The rows come from 6 hidden closed curves, with some noise, and rows from the same curve form a group. Each curve winds through 8 dimensions. The rows are also pushed far along 4 directions, which tell nothing about the answers.
In the rows, 128 means zero.
Known rows, each followed by its group:
[163 124 122 118  91  44 156  84 128 117  61 148 163 144 150  97 102] : Z_698
[131 129 117 138 105  89 182 103 143 100  52 116 157  69 107 140  76] : Z_698
[127 114 148 138 173 158 112 130 116 136 184 140 129 151 129 139 185] : Z_762
[127 116 162 109 122 150 104 129 159 138 126 155 161 139 100 114 112] : Z_630
[ 82 124 136 189 163 100 160  96 122 128  97  97  87  97 130 134 128] : Z_762
[145  85 162 140 178 129 141 187 129 125 151 124  76 139 113 137 145] : Z_698
[ 72 150 110 100 113 169 117 146 150 158 134 124  68 125 110  98 130] : Z_762
[113 158 141  94 115 149 124 119 114 127  97 156 159  96  72 135  73] : Z_455
[112 145 121 133 111 107 143 113 151 117 105  91 103  95 120 144 152] : Z_51
[150 131 119 161 120  77 138 120 143 106 116 105  85 134 187 104 182] : Z_630
[157  88 173 157 174 113 152 150 118 115 132 149 129 139 101 109 123] : Z_762
[ 63 140  72 134 107 182 105 157 158 149 183  92  82 100 147 126 142] : Z_630
[ 79 149 119  89 116 183 111 128 154 142 114 102 115  86  92 166  90] : Z_51
[149 124 152 142 166  76 174  69  72 115  75 153 174 114 115 157  93] : Z_51
[132 114 104 115  98 122  92 130 136 137 169 145 161 160 148 108 152] : Z_630
[137  75 180 194 213  92 141 129  97 122 127 132  87 157 140 108 139] : Z_698
[149 148  85  80  78 179 122 133 155 119 130 126 172 127 134 126 130] : Z_51
[176 132 126 111 100 123 150 142 158 124 131 133 138 158 143 111 172] : Z_674
[114 167  84 102  53 136 106 120 167 135 115  95 137 127 159 144 144] : Z_630
[173 115 114 152 131  80 173  96  98 111  91 131 188 123 157 154  77] : Z_630
[138  84 182 173 235 109 160 124  94 129 145 125  82 123 133 161 138] : Z_51
[116 105 162 149 164 173 106 187 154 131 183 112  99 118 110 165 168] : Z_455
[132 135 148 107 151 186 118 140 148 130 180 142 115 112  98 105 150] : Z_674
[135 120 149 153 163  96 161 114  85 129  83 140 125 133 126 138  82] : Z_51
[ 76 136 121  95 136 170 133 108 141 130  72  81 104  77  84 187  76] : Z_51
[136 111 134 128 144  84 149 112 114 116  88 105 104 135 126 145 131] : Z_762
[ 80 178  70 112  62 189  86 160 166 136 157  90  76 124 138  89 163] : Z_674
[138 112 122 117 148 168 130 139 104 120 147 121 169 124 101 177 117] : Z_630
[163 140  98 126  97  91 137 146 130 116 142 120 104 127 173 109 143] : Z_762
[124 120 155 120 132 110 140 128 130 137 100 136 138 104  95 145  60] : Z_762
[121 116 136 131 129 115 155 127 160 136  99 115 100 120 130 121 113] : Z_698
[147 127 150 108 139 156 135 138 141 122 159 133 145 133  93 145 183] : Z_762
[104 142  97 116  82 131 124 127 135 112  86 113 144  90 100 122  75] : Z_762
[131  75 163 145 206 200 143 145 122 116 130 126 142 133  83 145 118] : Z_51
[106 151  97  97 103 188 147 128 167 111  94 101 118  78  94 121 111] : Z_674
[104 162 103 107  98 163 115 137 126 146 160 152 138 130 119 110 145] : Z_51
[152 130 132 137 117  96 121 120 121 122 154 130 164 126 142 155 143] : Z_762
[169 120 120 110 106  73 128 116 126 137 109 133 140 164 181 135 108] : Z_630
[139 123 114 174 161 118 161 150 105 102 111  84  59 126 159 134 155] : Z_51
[132  80 200 115 184 159  94 136 123 148 166 174 172 163  72 140 124] : Z_698
[177 101 154 129 133  55 163  98 117 113  72 156 166 146 128 114 100] : Z_698
[147 125  94 108  73 144  96 150 150 126 155 143 191 142 149 124 124] : Z_698
[115  78 198 185 220 107 133 120  98 140 144 126 120 143 108 173 140] : Z_51
[ 95  87 182 117 219 192 114 128 117 139 130 133 106  99  74 162  66] : Z_698
[ 88 133 127 109 127 196 129 124 166 126  94 101 142  70  87 167  72] : Z_455
[175 108 154 119 153 126 126 157 117 134 169 161 134 162 141 122 139] : Z_630
[147 123 132 178 161 109 171 125 126 104 115 101  85 110 156 116 147] : Z_674
[181  96 148 117 154 115 126  94 111 111 117 162 212 128 142 153  78] : Z_455
[176  87 133 175 146  66 138 151 120 115 139 108 100 182 193 129 187] : Z_698
[141 135  89 148 124  96 156 139  93 118 128 101 105 127 161 149 135] : Z_630
[170 118 114 149 104  61 142 106 117  88  78 111 151 132 158 121 121] : Z_51
[158 136  95 114  99  94 113 109 108 107 114 127 135 149 167 103 130] : Z_674
[ 69 167  97 126 102 162 116 146 142 140 130 101  74  85 124 128 111] : Z_51
[147 145 113 101  52  78 116 155 161 152 143 131 125 161 153 109 142] : Z_762
[180  86 182 100 187 151 142  92 119 118 128 157 212 141  90 178 125] : Z_762
[105 139  75 158 104 104 117 126 108  94 101  90  94 114 157 109 143] : Z_630
[189 120 132 153 129  47 137 116 105 123 131 137 137 157 202 132 130] : Z_51
[ 92 152 109 155 141 116 143 120 126 115 119  92  33  85 138  90 138] : Z_674
[183  98 126 144 111  75 134 120 152 123 134 144 166 156 191 111 136] : Z_455
[142 151 102 101  76 118 125 126 160 138 145 133 162 112 158 147 130] : Z_698
[124 103 158 160 145 105 114 147 124 139 132 142 126 144 132 127 108] : Z_455
[110 123 194 153 213 166 119 137  80 117 151 135 115 101  57 167 128] : Z_674
[141 112 141 138 138 101 126 167 127 120 139 129  80 146 133 110 164] : Z_455
[110 132 112  84 118 188  89 173 140 137 155 119  87 146 112 118 140] : Z_674
[108 120 122 137 135 115 153 102 133 122  83  90 116 121 119 155 141] : Z_51
[121 112 118 125 117 175 112 177 153 112 125 125 126 111 113 115  98] : Z_455
[146 101 148 187 197 119 152 115  72  79  88 120 137  94 126 149  84] : Z_455
[101 134 142 170 145  80 119 134 103 137 141 122  67 137 140 113 157] : Z_674
[ 77 155  97 127  87 162 134 163 181 138 143 105  68  92 110  83 145] : Z_762
[169  78 149 137 160 106 142  97 123 113  88 141 178 135 144 134  69] : Z_630
[126 162  75 118  80  66 143 121 116 116  64  87  57 131 177 115 122] : Z_674
[153 130 115  73 100 109 139  88 133 113  81 131 197  94 119 181  75] : Z_698
[125  98 186 150 199 135 123 161 129 152 194 131  76 150 117 152 192] : Z_674
[137 185  73  98  40  96 143 105 161 119  93 109 137  99 171 132 133] : Z_455
[119 120 102 168  94  83 109 159 148 126 139 110  93 136 186 106 147] : Z_455
[199 131 138 136 104  59 147 135 138 123 162 127 146 155 175 147 192] : Z_762
[155 115 147 123 155 133 131  79 122 133 123 151 194 128 142 148  88] : Z_455
[163  86 185 160 184  94 178  90 139 128 112 136 165 128 118 153 128] : Z_762
[138  88 157 182 208 128 131 140 106 123 160 114  91 125 161 152 130] : Z_630
[125 148 132 112 129 179  90 169 127 144 187 143  99 155 130 113 169] : Z_698
[134 122  91 162 115 107 116 135 137 125 140  93  95 147 208 123 156] : Z_455
[110 137 156 116 146 143  95 123 110 134 145 129 127 130  90 144 135] : Z_674
[120 142 142 164 136  76 138 154 115 152 177 119  68 147 149 139 199] : Z_630
[115 125 116 110 126 134 128 136 126 131 122 139 124 115 126 133 109] : Z_674
[109 174 105  92  71 125 129 106 158 142 130 132 148  95 121 133 133] : Z_630
[156  91 154 163 160 163 114 177 142 115 193 150 141 150 130 104 177] : Z_455
[140 149 109  42  52 149 100 133 155 124 110 158 191 128  90 120 109] : Z_455
[169 107 142  92 136 157 120 143 119 110 120 139 185 137 101 170 109] : Z_698
[204  84 166 115 167  81 158  97 102 114  88 168 188 152 139 136  71] : Z_674
[145  88 148 120 137 129 121 170 147 142 152 145 137 144 127 139 104] : Z_698

New rows, each followed by its group:
[ 90  99 173 157 189 178 118 139 148 153 190 136 115 122  93 131 159] : Z_762
[116 143  76 142  94 105 131 116 140 137 141 104 116 113 189 130 128] : Z_630
[ 88 140 109 104 115 172 124 133 157 116 121  85 115  60  85 166 105] : Z_762
[108 142 129 139 148 108 125 112 115 109  92 104  70  88 140 133 113] : Z_630
[161 125 145 140 124 124 119 125 118 136 139 140 170 180 145 133 154] : Z_455
[107 145  95 125  90  94 127 155 139 118 107 102  52 119 144  98 150] : Z_455
[106 113 134 170 151 107 125 158 113 120 131 127  67 125 131  88 133] : Z_455
[154 127 133 127  90  82 139 128 153 143 129 163 156 152 150  87 126] : Z_698
[104 150  98 101  96 160 132 148 162 126 130 110 117  75 117 149 112] : Z_698
[121 110 143 126 141 136 135 150 141 136 144 144 120 134 108 126 152] : Z_674
[170 109 154 150 170  78 135  98  85 119 100 139 133 161 167 136 111] : Z_698
[187 109 148 113 134 154 103 145 120 106 170 151 200 162 113 143 169] : Z_51
[ 45 144 115 104 124 176 111 129 145 143  93  88  65  95  82 136  99] : Z_455
[184 105 158 168 180  87 184  80 104  90  79 131 163 106 140 140  95] : Z_674
[100 146 123 115 156 174 151 132 126 106  94  97  65  66  87 131  99] : Z_674
[109 144 132 130 130 166 110 160 135 147 173 135 110 125 123 126 135] : Z_51
[139 107 159 166 158  74 159 129 133 125 100  93  80 134 141 151 141] : Z_51
[139 129 123 119 116  83 137 109 113 112  95 123 136 136 127 138 147] : Z_674
[ 89 128 111 162 167 120 158 114  75  86  62  99  83  57  94 131  67] : Z_630
[112  98 141 100 162 172 134 157 137 118 113 115 111  87  73 163  84] : Z_698
[104 131 158 123 138 160  98 105 146 112  97 130 149  94  93 132 103] : Z_630
[128 166  87 115  69  82 139 121 123 154 112 139 120 161 179 104 131] : Z_51
[179  95 166  96 177 198 132 127 115 108 134 155 217 135  78 175 106] : Z_51
[ 78 127 101 145 114 116 120 163 155 151 130  79  28 118 159 117 114] : Z_762
[140 132 130 113 120 118 138 100 137 127 116 136 180  92 132 169  92] : Z_698
[109 100 170 141 187 196  79 162 108 135 185 128 125 148  90 155 143] : Z_674
[114 124 120  80 114 136 133  93 147 124  71 127 138 102  95 114  64] : Z_674
[ 64 158  60 126  81 155 100 166 144 141 115  77  23 131 163  88 125] : Z_455
[113 124 138 144 141 105 136 127 106 108 109 123 137  90  94 158 117] : Z_698
[125 132 102 104 108  91 150  90 120 120  61 135 152  95 138 143  62] : Z_674
[131  81 190 159 240 117 162 111  78 140 127 145 112 134 112 171 108] : Z_51
[127 159  98  89  77 134 124 101 150 171 148 142 173 157 164 149 147] : Z_51
[175  94 174  87 157 155 141 132 134 135 133 165 183 167  86 144 130] : Z_51
[143  77 184 130 212 179 111 124  97 116 162 156 182 143  73 160 136] : Z_762
[166 138 137 120  78 115 117 165 150 153 172 175 168 191 144  92 176] : Z_674
[108 120 150 110 164 198 113 143 147 123 142 108 112 102  87 164 137] : Z_630
[148 145 150  68 131 148 144  77 132 118  91 140 194  88  79 175  84] : Z_674
[163 130 176 123 175 140 129 118  76 102 118 149 161 124  77 151 111] : Z_674
[ 91 114 122  95 115 180  93 162 172 159 158 117 108 123 112 129  94] : Z_762
[161 117 133  88  93 139 102 144 173 144 177 135 181 148 130 153 143] : Z_762
[144 146 124 138  98  84 164 106 141 135  93 128 157 122 156 153 118] : Z_674
[116 147 105 128  83 119 145 147 165 132 129 123 102 113 129  84 139] : Z_762
[142 104 130 142 110 118  94 160 148 130 167 150 151 152 154 105 139] : Z_455
[ 71 141 122 137 127 152 119 122 151 142 137 108  88 109 113 114 148] : Z_455
[126 119 197 140 191 171 125 139 102 130 145 165 149 121  62 143 116] : Z_698
[138 115 119 129 111  76 126 144 157 130 134  94  64 153 171 114 175] : Z_51
[129  74 171 139 194 190 117 142 123 144 197 151 192 132  86 172 118] : Z_630
[132 110 185 128 185 142 143 114 124 136 126 153 136 108  86 135  85] : Z_674
[135 152 117 131 119  82 161  83  91 125  86 147 158 118 134 134 107] : Z_51
[142 108 165 179 156  94 136 132 141 156 190 144 120 171 163 116 203] : Z_762
[121 108 134 204 168  91 124 149 114 137 150 101  45 164 200 109 166] : Z_698
[139 113 140 166 156  72 162 158 131 140 132  91  32 155 171 132 177] : Z_630
[120 146 108 124 117  88 134 141 101 123  90  98  64 120 142 142 105] : Z_762
[132  94 150 144 182  72 150 118  89 114  84 113  79 117 128 142  82] : Z_762
[116 127 138 148 118 142 127 179 148 131 153 117 111 129 106 137 167] : Z_698
[147 107 142 116 146 134 121 140 136 134 162 124 117 164 131 138 188] : Z_762
[128 119 138 118 116 147 109 147 169 190 204 150 139 195 162 129 186] : Z_51
[123 124 123 134 144  71 147 119 116 125  85  85  50 117 156 152 118] : Z_51
[ 80 135 105 129 120 206  84 188 135 134 173 118  96 109 111 123 119] : Z_698
[113 161 116 111  96 152 130 161 144 143 160 131 112 121 106 123 157] : Z_630
[196 101 161 106 162 123 142 126  99 124 141 176 196 146 120 149  95] : Z_630
[157 141  97 131  69 113 121 136 159 116 149 141 161 140 167  91 170] : Z_455
[ 86 132 113  98 149 193 141  97 143 117  97 100 124  71  85 156 103] : Z_762
[ 91 102 149 130 180 148 134 125 127 124  96 106  65 101  87 118  89] : Z_674
[139 104 179 125 140 125 106 132 131 141 135 161 191 136  99 161  98] : Z_455
[171 143 152 148 116  47 148 129 122 150 171 149 129 166 169 136 198] : Z_630
[142 147 144  75  89 158  90 115 142 121 128 158 213 136  82 143 139] : Z_630
[144 123 148  93 131 153 126  97 142 140 151 150 210 139 101 172 154] : Z_51
[136 151 109 101  50 157  83 185 168 139 175 153 162 156 132 102 158] : Z_455
[154 140 133 102  85 123 122 126 170 127 148 132 166 134 121 131 172] : Z_51
[ 96 130 104 107 133 210 100 190 151 124 187 112  71  93 102 113 137] : Z_762
[164 117 140  83 142 199 124 106 127 113 120 170 226 111  94 137  60] : Z_455
[163  69 181 134 192 111 138 118 124 107 104 123 141 127 107 156  93] : Z_51
[154 152  68 123  35  64 119 118 140 118 100 111 147 165 193 100 152] : Z_51
[124 138 138 121 117 142  91 130 146 131 164 153 137 126 134 101 150] : Z_630
[106 131 126  94 112 155 135  90 160 164 114 140 181 121 116 154  87] : Z_51
[197  93 150 160 145  86 159 109 112  88  87 155 207 126 143 128  88] : Z_455
[180  97 151 140 133  98 121 158 120 125 169 160 148 189 142  97 174] : Z_762
[131  96 166 128 163 100 110 114 108 138 144 147 146 150 115 147 134] : Z_51
[126 138 120  72  91 164 121 145 177 155 143 129 134 134 115 136 128] : Z_630
[117 126 138 144 136 114 148 129 130 121  84 106 100 105 115 134  89] : Z_51
[172 159 103 110  58  82 142 117 158 139 117 121 140 179 181 115 184] : Z_455
[125 114 142 153 160 100 159 104 115  93  58  85 115  88 109 179 111] : Z_455
[119 131 112  92 111 152 100 121 131 131 166 154 168 116 112 120 128] : Z_630
[158 116 141  90  93 162 120 156 189 153 177 165 196 141 122 131 131] : Z_698
[118 176 117  92  80 118 142 107 137 140  92 143 150  97 114 139  88] : Z_674
[114  95 166  97 188 189 141 137 126 126 106 124 119 114  53 158  96] : Z_51
[ 92 120  80 158 115 111 127 160 124 111  88  65  49 112 162 135 112] : Z_698
[167 109 141 123 153 131 104 139  93 109 148 150 139 163 129 105 134] : Z_674
[177 138 126 152  89  54 147 109 122 136 116 149 167 192 184 107 168] : Z_762
[131  76 189 141 203 155 129 127 131 143 143 147 157 115 104 172  75] : Z_698
[135 166 106 133  92 112 146 139 140 110 122 108  98 104 136 117 164] : Z_51
[ 94 126  91 108 122 184  98 119 142 118 120 111 138  85 130 136  79] : Z_455
[129 118 141 125 149 152 141 151 141 123 144 124 128  90 110 163 116] : Z_698
[ 75 151 119 121 155 196 106 143 107 121 122 111  76  86  93 134  98] : Z_698
[ 99 121 164 156 180 207 109 171 117 124 179 126 120 114  71 152 161] : Z_674
